All groups share one centre, and each spreads out both ways along 11 directions, with some noise.
Known rows, each followed by its group:
[ 28  23  14  37  18 -31  39  18 -22 -37 -13  26  28   4  35 -20]
(0)
[  8 -35 -15 -18 -37  43  -7  -5  12  16   1  15  -5  13 -49  -6]
(1)
[-41 -18 -10  11  -7  29   6 -35  22  19   0  18  33  -7  26   3]
(3)
[-46  24 -36  17   0 -10  51   1  -8  -2   1 -12 -16 -28  19 -19]
(0)
[-25  15  -3  34  -3 -31  15  37  -1  37  18 -41  36 -21 -22 -24]
(3)
[-17   0   7 -20  25   7 -47  37  14  11  30 -25   2  -2 -24 -27]
(2)
[ 20  -9   8  -4 -44 -31 -34  14 -19  19  -4  -2  -6 -26 -21   4]
(2)
[ 42  -9   6  26  37 -25 -13  21  10   7  -3 -13 -14  11  23  -9]
(1)
[  8  -1 -15  40 -11  12  30 -13 -19  25   9 -10 -26 -27 -27   8]
(2)
[  6  19 -34 -26  11 -15  26  47  20   9  27   1  23 -30   6 -39]
(3)
[ 23 -24   6 -23  18  31 -55   4  16  22  21 -14 -33   9 -36  -7]
(1)
[-14  27 -21   5  -6   5   9  38   2  -5   5  12  14 -23 -26  -3]
(3)
[ 31  -1   0 -24  21 -25 -29  -4  23  -2 -16  -1 -21  20  31  -4]
(3)
[ 25  -1   0  31 -48 -14  25  -4 -15   5 -27  30  30 -18  -5  52]
(1)
[ -1   6 -24 -18 -24   8  -5 -38  18 -14 -20  43  24  -5  21 -19]
(2)
[  8 -17 -30 -18  -7  19 -29 -25  14  18  13 -42 -10   2 -36   1]
(0)
[  4  -1  -8 -12  28  22 -53  14  19  10  22 -20  -6 -13 -13  32]
(1)
[-58 -12  33  11   8 -22  -1   2 -35 -24  22 -32  16 -10  50 -19]
(1)
[ 17  25  13  10  30 -16  -6  17  -5  22  19  27 -28 -54  30  24]
(1)
[ 36  13 -16  10  17  10 -11 -10   6 -17  -5 -38  16  31 -37  25]
(0)
[  1 -35   3  -2 -11   2  27  -8 -14 -16   2  12  -8   8  29 -36]
(1)
[ 41  -9 -54  27 -13  18   6   0   8 -34 -27  11  -1   2  -9  16]
(1)
[-13 -11 -20 -39 -15  15 -18  -3  18 -19   1  13  20   2   9 -16]
(2)
[ 20   9   1  25  -6  32  45 -31 -13   4   7   4  29   2 -36  30]
(0)
[ 14 -14 -23  10   6   5  59  61  13   1   7  14  11  -2   5   6]
(3)
[ 72  22  18   1   3 -21  -6  20  -6   1  -2  22  13   4 -31 -24]
(0)
[ -8  22 -19  16  12 -26  52  13  -5   2 -12   1 -46  -4  14 -47]
(0)
[ 29  -4  39  -1  -1 -16   0 -26 -15  18   8 -21  11  23 -17 -16]
(3)
[  1  12  11  -2  20 -16 -28  51 -11 -35  17   6  35 -27  28  19]
(2)
[-33  -2  22  49  42 -15  -5  29 -18  22  15 -59 -43  -5   4  17]
(2)
[ -5 -33 -35   4 -33  35  32   3 -18 -19  15  25 -12 -35   5 -21]
(2)
[ 17  11 -11  -7   8 -23   4  35  -5  -1  17  -8  -3 -30  10  -3]
(0)
[-35  25   9  42  -2 -35 -23 -12   3  35   6 -26  53 -30  10 -12]
(3)
[-22  11  -2  38 -14 -25 -26  54 -22  -3  -7  -1 -26 -38  -7   3]
(2)
[ 39   4  21  17  -7  -8  22 -17 -18 -16  -8  11  30  17  -5 -10]
(0)
[ -6   1  -9 -14  27 -11 -52  -7  28  -9   3   0  14 -11  50  -6]
(3)
[-26  34  19  30   4 -13  31   7 -21   5   2  18   9 -29  11  16]
(2)
[ 27 -17   6  11  22  27  16 -38 -10  36  55 -13   7 -40   2 -11]
(2)
[  0 -35 -19  -1  27  14   8  54  29  15  23 -22   4   4   9   5]
(3)
[-17 -25 -25 -22  -3  37  29 -11  23   4   6  29  -8   2  17 -26]
(1)
[ 11  30 -42  39  40 -23   8  12   2 -36  -3 -44  22  -3  19   0]
(1)
[ 34 -35  -4 -27 -29  25 -14 -34   3 -13   7  26  23  13  -8 -59]
(2)
[ 27  -8   1  -4 -17   4 -24 -17  14 -17 -26  35  25  19   6   1]
(0)
[ 54 -28 -34  31   7  24  14  -4  28  16 -13  -1   0  19 -11  24]
(1)
[  5  33 -25   1 -24   8  23 -64  23  58 -18   9 -12  -6 -46   5]
(2)
[ -2   6   8 -21 -28  10 -42 -10   3  44  18  -4  -3 -18 -65 -25]
(0)
[  6  -4 -33 -31 -58  28  18  27  -2   0   2  50 -10 -19 -56 -44]
(1)
[ 17  22  28  19  31  24  45  34 -29   5  40   3   3  -9 -44  -5]
(0)
[-23 -18 -47   3  30  31 -41  20  35  -9  -9 -13 -48   4  11  14]
(3)
[ 23   0   3  -5 -22   9  26 -28 -23   5  26  20  31 -35  -6 -16]
(3)
[ 41  40   0  28  11  -5  23   8 -23 -12   3   4  -4 -12 -37   3]
(3)
[ 13  -9 -13  15  39   8   5 -13   4  -5  20 -41   2   3  17   9]
(1)
[ 45  26 -14  36   7   6  35 -17 -10   9  12   0  31 -19 -30   1]
(0)
[ 21 -28 -11 -37  20  32 -27 -33  25  10  26 -60  16  40 -33  -6]
(2)
[ 41  38 -19  39  29 -12 -13  21  16  45   8   6 -19 -36 -32 -21]
(0)
[  0  28   9 -28 -15  -6  12 -41  -1 -12  -8  38  29  -1  14 -32]
(3)

New rows, each followed by its group:
[-17 -10 -35 -43 -29 -17   7  10  37  22 -12  32   7 -21  39 -20]
(3)
[  5  15  34   8  22   3 -10  13 -29 -49   4  -6  13  28 -11 -12]
(3)
[  9   7 -25  -6  -7  28  -9 -17  45  38 -22  24  -9  25 -49 -22]
(1)
[ 26   3  38 -24  10 -35 -52 -24   4  22  12 -26  25   7   9 -17]
(3)
[ 39 -15  -8   8   4  12  24  15   8  47  45  -2  43 -44  -7  16]
(3)
[ 31 -10  -9  -1 -11  10 -71 -13  23  10   1  14  35 -13 -11 -13]
(0)
[ 26 -39   4   5  -2  11 -46   8 -17 -19  34  -3  17 -25   9 -40]
(2)
[ 15 -25  23  -5 -35   7  35 -41 -28  15   4   3 -19  21 -31 -57]
(1)
[ 21  -5  49  12   7 -54 -37 -15  -1  29 -17 -40   3  36   4  -5]
(3)
[-11   6  29  15 -16 -32  10  10 -24  -7 -16 -19   2  29 -18 -25]
(3)
[ 29  13  -3 -25  17   3 -39  32  20 -10  11  -3  30  12 -29 -16]
(2)
[ 34 -31 -23  10 -13   5   7  31   2  26  13  -7 -24 -27 -15  24]
(3)
[  3  41  16  16  11  -6 -15  51  -7 -25 -10   1  29  25 -55 -11]
(2)
[ 24  -4  -1 -33   9  16 -23  30  16   8  26   0  11   9 -35 -37]
(2)
[-12 -36   9 -11  -3 -32 -47  30   2  -5  -4 -39 -24  17  21 -15]
(3)
[-13 -54 -10 -13  15  10 -20   0  -7 -10  37 -47 -10 -22  44  18]
(2)
[-62  -6 -11  12  -2  -5   2   8  10  19   0 -48 -10  20 -19 -46]
(3)
[ -2  41   2  10 -16  -6  26  -1   4 -22 -43  39  18  31 -26 -11]
(2)
[-53  18   1  32  -5  -1 -36  -7  19  20 -37  14 -10  -3   4  42]
(0)
[ 23 -11   4  26 -21  -4  52 -14 -53  -1  31 -22   3 -26 -19 -33]
(3)
[  6  27   1  38   2 -14   7  -3  -4  15  -7  11   8 -18  -6  -7]
(0)
[-45 -13  25  -4 -14   8 -45  -7  10  27 -19  12 -38  16 -15  -7]
(0)
[ 38 -19   0  11  -7  15  60 -16 -14  -7   3  47  -4  -5  23 -29]
(2)
[ 27  14 -17 -17  16 -19  54  37  -7 -26  -4  -4 -34  12   8  -8]
(0)
[-10 -34 -11   0 -30   5 -23 -46   8  27  -7 -16  -7  -5  11  11]
(0)
[-38  32  15  28 -19 -13  27 -50  -9  13 -37   2  -2  21 -11   6]
(2)
[ -7 -30  -5  28 -13 -19  11 -21  22  62   5 -12  34 -26  38   6]
(3)
[-17  29 -21  14 -15 -14   9 -33 -24 -33   2  24  24 -51  38 -35]
(3)
[ 35  26   2  -1  16  23  -7   0   2  -9  -2 -21   4  42 -75   5]
(0)
[  8 -26   5 -54 -53  23  -8  -9 -26 -20  17  23  -6 -14 -26 -10]
(1)
[  8  35  -4 -10  12 -15 -40  -5  22  17  -1   9  17 -17  -6   4]
(3)
[ 30   7   1  44  32  40   2 -17  10  10   2  13   7  17 -34  -2]
(0)
[ 28 -38 -12  59  25   0   4   1   9  -4 -15 -38   0  37  11  -1]
(1)
[-17  10  12   1  19   5 -17 -36  25  30  -5  -4  10  11  10  22]
(1)
[-24  20   8 -14 -12  14 -35  18 -17 -39 -28  -7 -53  44 -68 -15]
(3)
[-26   6 -14 -42  -8  25 -44  23  16 -32   2  40  14 -13   7   1]
(3)
[ 58 -28  10   4  31 -11  -1  27  20  46  26 -36   4   7  -5  16]
(3)
[ 13   9 -64  -8   2  30   9  47  32  19  12  23 -21 -47 -24  22]
(3)
[-28  20  11  38  -1   6   5 -55 -19   7   0 -14  23  -7  -6   3]
(2)
[ 24  -3 -13 -11   2  37  29 -28   6  18  26   3  15  -1 -36 -18]
(2)
[ 33  -8 -28  22  13  44  -4 -67  -9 -16 -20   3 -82  11 -15  15]
(3)
[-21 -14   3  33   2  26  46  -8 -28  11  27  -2 -18 -25   0 -14]
(2)
[-57  10 -12  43 -28  22  40  12 -27 -20  -9   5   5  -4 -30 -15]
(3)
[-14   0  29  -6  -2 -10  11   9 -17 -17   4   8  20   9  14  -4]
(2)
[ 21 -35   1  -9  -9  14   4 -23 -16 -27  21 -11  40   4  16 -22]
(0)
[  6  30  -5   9  -5 -18  -5  -3  35  30 -26   8  43  10 -10  31]
(1)
[ 10  20   1  22  19   6 -21   9  -4 -13 -23 -18 -44  34 -44  11]
(3)
[-51  17  -4   8 -17   4   1 -13 -19 -18  19  10  52 -37  11 -36]
(3)
[-51  15 -20  24   3 -11  10 -25   2 -16 -33 -39 -18  31   7  -2]
(0)
[-15  15 -24  -3  32 -21  15  71   8 -31   1 -24 -13  17   3 -36]
(3)
[ 60   5   6 -29 -24   3  30  -5 -14  17  13   2  -4   6 -58   0]
(0)
[  9  38  14  12   7 -22  16  42 -14  -4   8  -7  24   1 -37 -17]
(3)
[-11   6 -45  41   9  13  23  23  20  45  16 -19   5 -37 -24  11]
(3)
[ 13 -29  -9 -10 -37   8  10   4  -3  -3 -23  29 -32   2  -2  18]
(3)
[-15 -41 -28 -25   6  40   5  -1  11  -4  28 -16 -16   0   7 -23]
(2)
[ 51  -3  12  26  -4 -17  11 -46  -9  25  -6   2  -4  -7  10  14]
(3)
[-16  11   7   6  34  14   3  -1  15  -5  -6 -18  -2  44 -15 -22]
(2)
